The rows come from 4 hidden closed curves, with some noise, and rows from the same curve form a group. Each curve winds through 6 dimensions. The rows are also pushed far along 4 directions, which tell nothing about the answers.
In the rows, zero is written as 128.
Some rows, each with its group after it:
[140 147 168 125 153  85 137 173 124 179 177 148 111 111]
J789
[104 161 113 122 144 123 143 146 134 110 122 127 107  78]
J205
[111 167 140 134 135 115 147 172  92 129 161 113 122  65]
J789
[123 140  92 142 167 138 121 121 167 127 131 124 122 132]
J205
[115 156 145 107 133  77 120 173 137 160 187 149 112 114]
J549
[138 156 120 112  91 133 140  97 120 114  74 136 168 126]
J789
[118 131 141 151 134 139 121 141 126 136 158 118 147 138]
J549
[171  85 162 113 107 101 140 105  78 151 134 153 125 147]
J27
[128 136 128 101 127 118 118 145 144 138 134 135 150 134]
J789
[112 126 113 129 131 151 139 160 150 131 144 118 122 106]
J27
[112 117  90 141 154 169 112 140 184 122 131 107 129 138]
J27
[127 164 152 142 122 116 187 143  66 133 133 133 121  46]
J789
[123 151 110  95 129 107 151 135 145 137 112 147 113  96]
J789
[141 143 125 144 149 132 134 115  94 113 116 114 144 102]
J205
[116 145 152 109 106  81 143 123 114 158 132 147 109 133]
J205
[132 102 140 144 153 107 129 143 121 163 203 140 106 132]
J549
[151  86 110 147 111 150 122  83 120 124 134 131 146 164]
J27
[153  96 118 150 106 167 129  86  93 104 108 115 171 138]
J205
[140  84 151 100  46 125 168  98  79 130  98 156 127 119]
J549
[151 103 145 126 132 135 127 142 113 131 121 124 120 119]
J205
[132  85 164 145  95 140 149 146  48 120 171 118 126  84]
J205
[129 154 127 118 156 102 112 126 126 134 116 120 129 128]
J27
[140 109 129 117 147 138 118 138 141 134 124 124 138 140]
J789
[119  90 167 153  98 155 133 152 122 140 155 123 120 144]
J205
[119  98 151 131  66 151 140 138  91 107 136 126 133 110]
J549
[134 170 116 147 164 126 124 129 121 125 134 113 154 109]
J205
[133 124 146 140 156 118 107 139 155 154 161 138 131 164]
J789
[ 96 167 142 115 151 108 123 165 142 130 133 126 120  98]
J27
[105 182  90 122 154 135 117  94 171 105  68 123 161 134]
J27
[124 177  92 157 179 149  83  98 200 113  98 112 172 188]
J789
[ 91 144 145 187 158 186 125 211 157 115 194  99 136  93]
J789
[115 101 113 162 151 149 116 135 134 126 174 109 110 132]
J205
[ 94 121 123 149 129 139 111 126 141 110 134 110 104 142]
J549
[142  87 137 136 104 144 161 116 101 138 126 135 117 116]
J549
[116 136 116 116  87 135 156 104  93  92  71 123 119  81]
J27
[125  94 146 136 113 126 113 158 110 127 188 127 110 123]
J549
[164  51 159  93  92 110 122 121  91 156 134 141 119 156]
J27
[126  94 113 170 133 171 114 110 132 109 145 110 137 152]
J789
[146 164 121 126 177  89 106 117 149 155 141 138 139 158]
J27
[111  59 168 150 134 154 106 185 136 128 189 116  84 137]
J549
[109 230  79 125 151 117 107 108 179 105  87 123 167 132]
J549
[132 123 145 158 125 168 132 137  82  80 105  95 137  94]
J549
[139 106 158 159 113 158 141 140 100 122 136 119 134 115]
J789
[111 145  95 152 125 149 131  89 111  95 104 107 144 113]
J27
[123 128 113 135 152 120 131 145 159 152 166 138 103 125]
J549
[123  85 134 150  99 162 179 100  72  97 109 130 109  85]
J27
[120 152 104 129 133 109 138 105 117 119 119 127 108 108]
J789
[122 151 128 120 128 146 110 159 161 117 111 116 145 131]
J27
[129 113 153 127  59 144 169 124  56 102 112 130 140  75]
J205
[ 88 125 163 171 120 150 127 175 108 122 182  99 113 112]
J205
[130 107 163 141  83 144 166 153  62 122 153 127 128  72]
J205
[121 146 139 144 160 122 109 158 152 158 178 124 144 148]
J549

New rows. What belongs after each?
[136  60 131 153  80 185 157 113  96 110 115 117 121 118]
J549
[121 162 146 114 138  86 139 172 105 161 175 131 114  89]
J27
[121 149 135 113  97  89 168  94  96 142  98 149 102 110]
J205
[140  77 158 146 146 137 113 162 105 121 177 123 103 122]
J549
[107 149  99 177 140 204 126 137 141  73 128  96 180 102]
J205
[138 121 122  85 134  88 156 137 133 169 133 155  93 108]
J27
[143 103 158 120 111 126 131 128 115 125 119 144 126 137]
J27
[141 140 109 126 157 107  93 123 149 130 146 130 130 152]
J549
[125 131 137 112 143 107 156 188 139 170 183 142  92  91]
J27
[132 172 125  87 142  78 136 131 127 154 125 149 140 112]
J789
[144 108 115 112 137 152 130 124 154 124  92 130 140 136]
J789
[ 93 223 148 125 146  76 155 131 104 135 115 135 127  86]
J205
[138 158 118 128 107 123 153  78  70 102  85 127 164  96]
J205
[126 109 149 162 165 151 105 195 162 164 215 113 134 146]
J549
[120 159 137 132 124 120 123 143 111 110 139 125 141 105]
J549
[108 154 121 142 136 182 139 149 138  78  79 101 147  88]
J789
[125 107 131 135 144 168 131 168 145 117 130 113 124 107]
J789
[117 252  92 128 164 100 149 100 131 116  91 135 184  84]
J205
[124 105 169 147 102 146 152 129  99 131 129 132 130 128]
J205
[150 117 147  93 145  90 155 137 111 159 121 153  98 101]
J789
[142 106 124 151 133 157 129 116 128 133 132 117 146 145]
J549
[145 135 103  91  97 126 117  94 150 130  88 144 178 163]
J789
[118 101 103 136 134 142 103 145 161 136 164 115 112 139]
J27
[ 78 190 126 151 134 145 125 138 137  96  97  93 133 111]
J549
[134 144 155 117 130  85 141 150  79 139 151 133 101  84]
J549
[125 155 118 139 124 124 154 105 104 102 100 131 113  91]
J27
[144 159 107  86 148  59 118  74 135 163 104 157 140 155]
J27
[142 124 116 162 143 160 106  99 127 102 111 106 157 158]
J27
[114 127 135 116 118 115 108 117 149 144 116 128 131 171]
J549
[119 176 111 133 152  88 144 106 114 138 139 140 120 101]
J27
[107 196 161 132 123  82 189 106  66 135 107 148 125  71]
J205
[131 125 106  98 124  99 123 133 152 158 145 142 110 132]
J27
[136 138 111  88 141  83 112  75 163 150  68 148 112 181]
J549
[156 151 124 106 123  80 149  91 105 156 126 159 137 131]
J27
[146  37 114 167 116 198 118 120 142 123 150 110 125 166]
J549
[ 88 188 159 183 141 150 167 161  80  88 131 104 121  45]
J789
[141 158 139 104 186  73 110 153 132 161 149 136 116 120]
J205
[148  71 144 103  90 124 176 139  91 151 141 150  91  99]
J27
[124 167 134 106 136 102 123 180 161 165 169 142 142 117]
J789
[151  69 130 111  84 144 139 104 133 147 113 147 134 162]
J549
[131 171 106 115 150  88 111 118 139 136 127 130 120 129]
J549
[117 151 135 142 151 130  93 180 152 126 182 114 139 130]
J549
[154 141 105 122 150 122 139  68 122 109  48 131 124 134]
J27
[113 195 115 107 125 110 158 124 127 114  95 145 149  77]
J205
[131 101 183 144 101 145 146 165  54 103 149 117 124  76]
J549
[115 123 135 164 118 156 148 143  96  93 136 111 103  81]
J27
[122 108 149 142 124 153 121 132 122 102 115 121 132 130]
J27
[125 152 142 101 146 111 136 157 146 135 107 139 118 107]
J789
[137 122 142 148 135 164 111 138 120  92 117 111 156 128]
J549
[131 104 101 112 118 149 129 119 163 136 115 133 139 148]
J27
[133 140 147 116 131 120 122 123 154 143 100 141 140 158]
J205
[147 151 132 136 118 138 143 110  91 105  90 116 149 113]
J27
[135 125 155 137  98 110 175 130  51 132 157 139 113  76]
J27
[ 98 139 157 156 162 126 112 197 152 144 209 122 111 121]
J789
[152 147 119  96 121  78 140 112 121 169 142 157 135 134]
J27
[125  99 171 148 116 131 142 137 102 148 162 135 126 136]
J205
[127 107 162 133 140 142 106 172 161 147 148 125 126 156]
J205
[144 145 127 105 126  97 128 113 105 137 114 135 140 121]
J205
